There are 4 ways to turn a row about zero (a turn may also mirror it). The second row of each pair is the first, turned, with some noise. The first 36 pairs use one turn. New pairs use 2 turns, one after the other, and a turn may come again.
In the rows, zero is written as 128.
Known pairs, each followed by its turns in order:
[129 116 152 120 172  92 118 135]
[126 123  78 117 136 120 141 165]  G

[162 129 149 127  48 129 155 129]
[103 115 133 115 141 110 162  49]  D

[125 157  94 146 130 143  82 130]
[124 154 174 104  94 133 117 124]  A

[124 115 131 173  98 101 159 171]
[110 132 150 172 121 161  85 158]  Q

[169 140 166 119 140  97 136 167]
[124 156  89 113 175 155 122 144]  G

[131 100 153  96 142 128 123 130]
[127 133 144 117  83 110 124 133]  D

[ 46 162 119 123 138 126 157 129]
[ 87 126 128 183 124  76 160 111]  G

[129 153 106 196 161 140 130 128]
[117  92 169  90  95  98 138 110]  A

[133 105 127 157 152 136 172 130]
[122  95 123 127 140  93 162 112]  A

[139 153 112 121 105 140 133 164]
[141 127 158 139 120 148 145 162]  A

[119  79 138 142 123 139 136 107]
[127 130 105 148 133 118 140  80]  A

[125  62  84 119 183  88 111  46]
[140 176 109  84 184  64 100  57]  A

[ 82 128 113 146 121 156 123  80]
[157 143 119 133  80  96 116  94]  A

[144 144 156 153  94 102  95 173]
[143 175 117 169 115 170 132 159]  Q

[ 99 153 167 125 127 106 121 131]
[108 145 127 153 150 109 138 163]  G

[143 149 210 148 101  88 119 145]
[123 192 138 135  83 194 131 126]  Q

[102 129  96 141  92 119  46 143]
[104  97 182 133 103 173 170 166]  G

[124 148 152 114 137 143 133 131]
[135 133 137  98 121 144 143 135]  Q

[146 110 131 109 113 146 119 155]
[127 134 130  94 111 118 157 125]  D

[144  68 118 147 122 161 138 114]
[138 111 141  80  93 119  89 109]  G

[130 125 175 166  94 143 145  94]
[ 80 150 103 105 119 171 102 113]  Q

[155 108 176 139  67 112  46 169]
[102 145 178  84 148 193 121 207]  G

[178  86  46 109 107 131  87 131]
[148 135 138  85 104 220 176 119]  D

[150 148 177  76  90 139 137 124]
[ 84 156 148 133 107  87 154  88]  D

[ 51  96 145 141 112 117 174 117]
[184 128 112 135 137  85  71  91]  D

[132  63  85 125 128 111 102 197]
[ 81  98 115  60 107 175 160 119]  G

[ 80  89 142 102 123  94 165 106]
[165 138 151 138 105 104  71  90]  D

[131 107 126 162 137 128  98 145]
[139 142 100 146 109 114 106 149]  Q

[ 78 192 108 144 141 102 130 166]
[158  74 139 154 101 172 155 159]  Q

[139 139 133 133 142  61 149 110]
[155 111 101 121 182 105 154 139]  G

[131 164 127 142 103 155 123  94]
[159 127 120 104  81 145 133 124]  A

[126 165 196 133 141 111 144 143]
[ 83 115 142 141 143  69 108 139]  D

[ 71 150 126 109  46  98 140 118]
[121 178 117 118 164 121  85  50]  D

[ 92 126 117  96 196 210 117  91]
[101 194  95 115  71  56 153 134]  A

[110 140 127 143 122 109 129 142]
[128 117 131 150 113 145 129 140]  Q

[118 133 165 106  46  92 110 159]
[ 87 184 145 177 129 170 173 150]  Q

New pairs, each followed by its turns in order:
[101 125  93  51 143  93 127 130]
[111 121 105 104  74 185 115 167]  D A

[173  98 133 138 138 208 163 110]
[167  68 169 136 157 125 148  75]  D D

[164 135 119 201 130 198 116 115]
[114 214 188 104 138 115 134 141]  Q A

[150 187  95 101 110 128 139 114]
[130 124 107 178 157  86 123 160]  D D

[ 86 137 131 117 120 122 107 124]
[110 123 149 136 112 158 115 145]  G Q

[148 138 148 142 121 132 119 145]
[102 142 138 126 105 122 130 134]  G A

[128 143 149 136 126 177 138 109]
[138 148  83 145 112 154 137 125]  G Q

[160 123 135 132 133 156 144 135]
[109 127 161 133 129 132 101 122]  D Q

[138 177  46 128 136 143 129 140]
[114 143  70 173 120 142  81  92]  D G

[114 119 125 164 142 121 164 176]
[152  83 129 113 110 104  90 120]  A D

[158 162 128 175 114 124 136 124]
[125 100 105 130  92 132 134 172]  G D

[141 108 109 129 129 142 155 184]
[151 175 102 160 109 141 119 123]  G D

[ 97 145 108 134 163 129 124 140]
[ 93 127 161 117 127 136 137 154]  D A

[103 141 107 158 123  46 128 133]
[143 126 107  94 100 147 116 208]  A G

[119 134 103 115 103 122 140 133]
[123 119 131 114 103 124 103 140]  Q Q

[172 110 189 139 141 181 130 123]
[146 178 126 173 112 165 182 132]  Q G

[129 118 154  96 143 210 145 136]
[157 136 196 120 125 105 187 136]  Q Q

[130 152 117 167 122  97 154 166]
[171 122 114 151 103 128 105 165]  G D

[137 145 150 144 119  98 111 138]
[ 90 123 140 132 129 107 140 143]  G A

[154 126 170 118 123 182 187  82]
[118 210 134 155  74 116 111 146]  Q D

[143  83  48 131 141 131 118 138]
[ 89 108 161 189 129  88 103 140]  A D

[120 132 101 134 131 126 108 125]
[130 145 125 121 117 144 144 118]  A Q

[117 122  99 125 151 130  54  71]
[132  94 137 166 156 187 184 114]  G A

[117 210 114 109  85 210 122 120]
[134  85  93 211 163  98 140  65]  D G

[140  69 137 141 122 136 155  52]
[151 123 162 193 121 195 136 115]  A D

[ 89 116  62 126 135 105 210 197]
[116  20 165 102 132  90  86 159]  A D

[141 104 123 179  85 143 133 154]
[122 155 123 122  77 110 126 179]  G G

[128 132 143 124 176 126 140 182]
[156 129 131  95 142  97  79 145]  A D

[ 51 132 170 144 152 166 119 146]
[134 138 204 109 174 141  89 149]  D A

[160 133 134 150 110 128 165  64]
[129 138 148 124 183  87 119  85]  A Q

[126 113 113  46 127 112 139 117]
[108 128 173 109  80 153 112  88]  Q Q

[128 150 128 160 130 123 109 151]
[125 118 142 122 123 167 107 109]  Q G

[ 84 169 130 164 134 128 158  98]
[137  60  99 143 125 152 120 148]  D G

[120 129  90 125 106 168 155 138]
[154 126 140 109 105 115 109 173]  Q D

[ 62 149 131 123 136 166 126 138]
[ 94  95 169 143 157  97 127 144]  G G

[139  80 117 141 181 142 201  46]
[173 138 150 100  80  88 191 210]  Q G

[ 83 135 174 133 151 139 106 186]
[122 111 160 184  93 125  94  90]  A A

[150  98 115  99 155 156 139 168]
[110 126 179 113 133  89 149 101]  D D

[111 155 104 119  78 175 135 128]
[153  73 138 110 145 147 122  87]  D Q

[137 138 179 161  98 127 145 139]
[169 131 114 120  77 118 152 143]  G Q

[148 152  73 126 119 162 113 172]
[150 153 170 152 146  91 161 159]  D D

[139 117 125 129 118 165 104 120]
[129 129 145 128 131 123 135  83]  D G

[ 70 148  58 121 125 143 115 140]
[166  93 100 157 137  96 107  65]  G D

[ 96  98 141 139 125 124 103 121]
[130 135 137  87 130 110 109 111]  G D

[210  46 136 121 169 145 139  46]
[146 206 145  89 198 221 150 147]  G A

[126 108 101 103  73 165  98 134]
[ 93 150 114 146 115  73 139  86]  G D

[119 164 106 118 138 151 167 101]
[140 154 166 168 156 139 125 120]  A Q

[147 129 117 123  87 111 136 127]
[117 128 143 156 101 106 134 141]  G D

[112 133  95 126 124 111 181 126]
[113 120 121 103 102 101  99 165]  Q G

[210 107 119 161 118 163 123 154]
[ 86 104 176  54 136 134 116 127]  A Q

[161 129 153 120 156 119 113 112]
[136 136 123 124 154 146 147  88]  Q Q

[135 163 124 124 110 107 150 117]
[129 116 112 103  90 133 120 118]  D Q

[207  91 139 123 112 130 123 143]
[112 196 112 110 116 144 152 169]  G A

[134 129 196 134 165 124 109  54]
[ 81 119  74 195 113 138 110 163]  D Q

